All rows are made from the same 12 directions, up to rounding. Whole rows:
In the rows, 128 means zero.
[[ 87 172 152 135 146  65  95  77 142 156 166 134 148 157 186 136  96 132
  192 132  93]
 [ 84 160 117 157 224  83 142 128 211 169 154 158 100 121 141  91  90 157
  109 150 135]
 [ 91 234 100  90 196 190 131 144 103 104 178 185 168  89 155  53 182  87
  138 107 131]
 [140 105 125 179 156 112 146 108 181 147 143 130  91 141 119 161 101 183
  144 132 118]
 [138 112 145 135  87 139 115 172 141 137 135 121 131 141 119 149 122 103
  163 102 102]
 [ 94 152 118 119 139 128 155 162 135  44 138 138 188 132 135 143 134 139
  184 129 126]
 [110 131 136 148 130 110 115 128 127 136 124 109 119 126 134 114 145 125
  120 111 127]
 [138 105 100 163 133 125 115  31 140 126 107 131 116 103 148 101  99 178
  139 135 121]
 [110 117  98 147 148 109 147 104 140 137 147 129 114 108 122 113 109 129
   89 177 120]
 [130 131 146 104 120  89 193 135 106 153 178 112 134 154 169 122 153 124
   65 173  62]
 [146 144 135  83 129 120 119  98  90 152 107 158 107 142 127 134  87 120
  104 170 151]
 [112 113  96 166  86  87  33 163 137 146 147  83 174  69  92  99 126  60
  110 151 109]
 [194  76 124 102  55 160  73 125 114 134  94  91 182  95 122 115 151 108
  118 101 130]
 [163 127 144 135  86 135 109 167 111 129 114 122 123 130 120 121 139 125
  132 103  97]
 [140 102 122 166  70 167 125 147 111 124 118 130  87 119 104 121 120 104
  147 106  88]]

The start of a row, then its end:
[141  96  90 164  95 111 106  84 138  87 120 103 179  83 144  92]
[124 159 139 141  86]
[ 85 148 149 134  96  95 121 160 110 121 124 121 126 141 148 103]
[120  91 143 121  89]
[150 144 126 148 108 127 116 167 120 138 128 144 106 115 117  94]
[117 121 114 131  83]
[148 158 144  84 123 160 139 141 132 172 152 178 122 142 161 104]
[101 100 145 123  86]
[127 114 129 104 140 102  97  93 127 157 125 104 148 126 125 148]
[129 118 101 148 175]
[ 83 153 114 140 134 188  92 118 115  86 123 141 137 113 112 138]
[147  93 212  70 173]
[115 132 114 154 113 130 154  84 114 121 134 137 110 113 169  69]
[124 139 124 131  63]
[135 160 132 120 145 116 123  76 107 142 157 144 132 142 156 140]
[124 145 147 143 111]
[122  90 118 160 122  96 136 163 143 125 147  86 128 127  85 172]
[141 124  94 158 135]
[125 141 129 124 126  78 119 204 146  97 104  97 189  93 145  46]
[164 134  70 125 103]
[111  46 142 124 101 135 120 125 147 186  72  86  71 130  97 134]
[115  82  71 112 194]
[133 146 143 140  84 140 133 167  90  63  88 121 142 124 146  83]
[165 142 150  78  88]
[141  70  96 132 122 151 155 126 179 120 178 113 172 121 105 194]
[118 127 152 157 127]
[157 130  98 142 124 127 120  90 136 103 120 153 148 100 141  96]
[ 93 169 143 153  94]
[138 183 143  82 153  87 109 204  76 109 119 136 142 144  79 164]
[139 113  78 177 183]
[ 77  93 104 150 124 148  92 134 136 133 122  91 123  97  81 138]
[147  64 120 113 191]
[ 69 158 159 136 143 134 131 144 159 165 143 146  95 152 165 103]
[119  91 176  74 110]
[143 132 121 119 152 178 146 150 145 129 120 155 110 121 113 118]
[133 133 126 106 151]
[122 124 111 104 109 148 128 104 106 112 112 151 130 119 125 121]
[ 92 106 138 153 135]
[138 135 156 117  82 123 105 159  85 133 112 116 120 145 123 136]
[140  99 129 111 116]
[109 139 133 131  94 172 180 219 102  94 110 155  82 132 107  94]
[131  87 119 110  93]
[135 120 129 151 147 122 117 102 136 128  92 112 111 116 132 101]
[149 167 107 100 153]
[130 180  83 189 163 176  95 197 159 124 195 156 134  72  86  93]
[161 105 152 104  93]
[112  80 130  62 103 143 148 103 160 165  76 151 126 123 164  74]
[ 54  86 104 146 141]
[ 79  99 108 107 120 138 188  96  94  63 120  82 175 109 157 100]
[195 118  85 132 142]
[ 96  71 110 172  93 127 163 132 123 129 110 100  71 112 104 105]
[121 102  76 146 110]
[101  64 103 155 127 125 136  54 138 115 117  97 114 126 105 180]
[110 139 135 151 176]
[194 160 121  73 125 194 151 129  80 131 136 173 134 117 137  99]
[150 129  98 133 109]
[130 132 134 129 130 113 139 120 119 106 122 115 143 133 144 125]
[150 154 125 122 122]
[170 127 137  85  81 109  92 175  99  88  81 122 183 123 111 131]
[115 125 124 145 137]
[ 67 161 123 135 164 113 146 118 121 136 133 148  91 126 140  89]
[116 106 108 143 132]
[177 176 115  69 171 250 138 105 136 137 177 195 166 119 152 129]
[160 127 191  77 139]
[119 133 120 134 162  81 108 137 184 178 141 142 123 116 129 104]
[ 76 126 102 167 123]
[112 114 121 105  96 155 127 120  95  90  68 139 120 118 119 105]
[107 105 132 124 158]
[152 100 185  52  83  80 105 136 125 211  75  99 137 147 180  74]
[114  93  51 124 125]
[150 156 127 150 150  98 170 123 111 110 189 125 138 148 140 162]
[159 180 121 162  74]
[170 123 144 148 110 118 140 122 129 186 141 137  77 139 145 106]
[114 146  97 133  63]
[ 94 117 163 124 101 102 175 127  89 147 169  64 133 156 177 122]
[213  99  80 109  81]
[ 94 136 172 131  80  87 149 163  82 115 117 116  93 181 135 157]
[117 104 144 130  94]
[155  86 152  85  88 103 135  82 125 204 120 105 129 135 184  87]
[116 111  63 146  90]
[111 146 145 121 140  98 167 156 136 131 116 140 109 140 158  80]
[119 139  94 136  96]
[142 130 120 167 141  93 132 117 100 155 119 123  60 119 102 107]
[126 150  48 168 120]
[166 178 160  65 168 121 110 122 171 147 160 149 219 149 197 130]
[142 165 182  95 118]
[130 122 103 150 134 101 111 122 163  67 135 106 212 102 140 127]
[138 173 167 130 115]
[140 140 124 117 124 139 109  96 108 104 154 127 170 137 129 180]
[139 135 181 129 137]
[134  99 173  91 125 146 176 115 125 207 104 133  46 173 148 127]
[119 110  76 110 143]
[ 91 103 150 186 117  75 100  62 131 159 103  66  98 126 172  85]
[161 147 110  82 114]
[155 124 141 112 144 132 155 136 154 131 152 138 142 158 131 180]
[122 158 153 131 127]
[133  88 130 106  88 114 157 101 100 104 118  86 166 128 157 122]
[158 132  93 142 110]
[153  97 131  84  80 135 141  80 100 135 121 115 161 128 169 113]
[128 118 110 143  99]
[ 87 137 122 154 112 145 128 121 101 121 146 137  94 134 114 144]
[120  89 162 125 117]
[145 118  84 144 157 134 164  91 145 159 209 122 145  93 139 109]
[156 135  70 178  80]
[124 107 106 152  74 152 124 161 137 113 123 143 121 103 115  95]
[ 90  92 152 131  75]
[146 159 128 126 139 148 132 130 102  56 101 105 188 100 166  64]
[224 181 122  65 123]
[ 73 165 121 103 143 150 117 114 125  97 106 171 136 126 144 105]
[ 89  98 188 117 156]
[135 122 153 120  94 130 133 164 123  75  97 117 158 151 134 152]
[138 146 179  91 125]
[179 119 113 147 134 177 162 110 138  92 132 160 116 136 114 167]
[118 192 175 119 117]
[163 165 105 118 145 121 131  61  68 104 100 170 106 114 134  96]
[101 179  96 181 125]
[186 158 113 158 106 132 118 160  93  66  98 142 139  96 119  75]
[149 184 118 122  78]
[ 95 123 108 148 125 138 121  22 117 131 188  93 174 109 189 115]
[181 121 162 107  92]
[126 111 159  88 126 152 178 120 127 120 152 103 161 170 163 179]
[181 132 152  92 137]
[106 107 156 139 111 121 132 103  94 116  68 103  78 154 126 141]
[140 138 124  94 169]
[108 128 114 119  99 158  94 153 106 118  83 132 123  89 113  64]
[128  72 110 109 146]
[147 123 146 101  99 149 145 137  83 157 111 150  69 155 107 149]
[104  99 103 145 133]
[119 136 120 148 100 174 160 201  96 105 114 151  69 118  88  98]
[133  90 107 119 104]
[156 104  94 130 125 174 106  64 123 161 162 105 155  81 138 101]
[177 113  98 118 124]
[104 125 119 118 144 175 178 146 113  84 117 127 122 124 118 123]
[172 123 115 106 161]
[173 130 174  92 147 120  84 150 135 196  92 109 112 146 120 136]
[157 133  82  86 192]
[217 160 135 141 131 123  25 189 154 157 102 162 128 115  69 146]
[ 85 156 158 115 148]
[140  96  98 150 141 159 147  69 125 115 146 120 118 120 106 173]
[140 154 133 141 152]
[ 98 119 144 153 140 104 107 112 116 128  68 105  77 135 111 124]
[132 140 109 103 188]
[119 122  89 162 113 137  85 136  97  84 136  89 163  80  84 129]
[179 105 116 129 149]
[ 92  94 124 175 147 123 104  64 163 209 130 114  53 121 125 118]
[105 107 112 115 150]
[151 130 108 125 138 182  98 107 102 136 162 133 126 122  77 198]
[150 105 150 128 179]
[150 155  99 153 119 146 130 161  61 114 177 127 111 107  74 146]
[173 104  83 167 104]
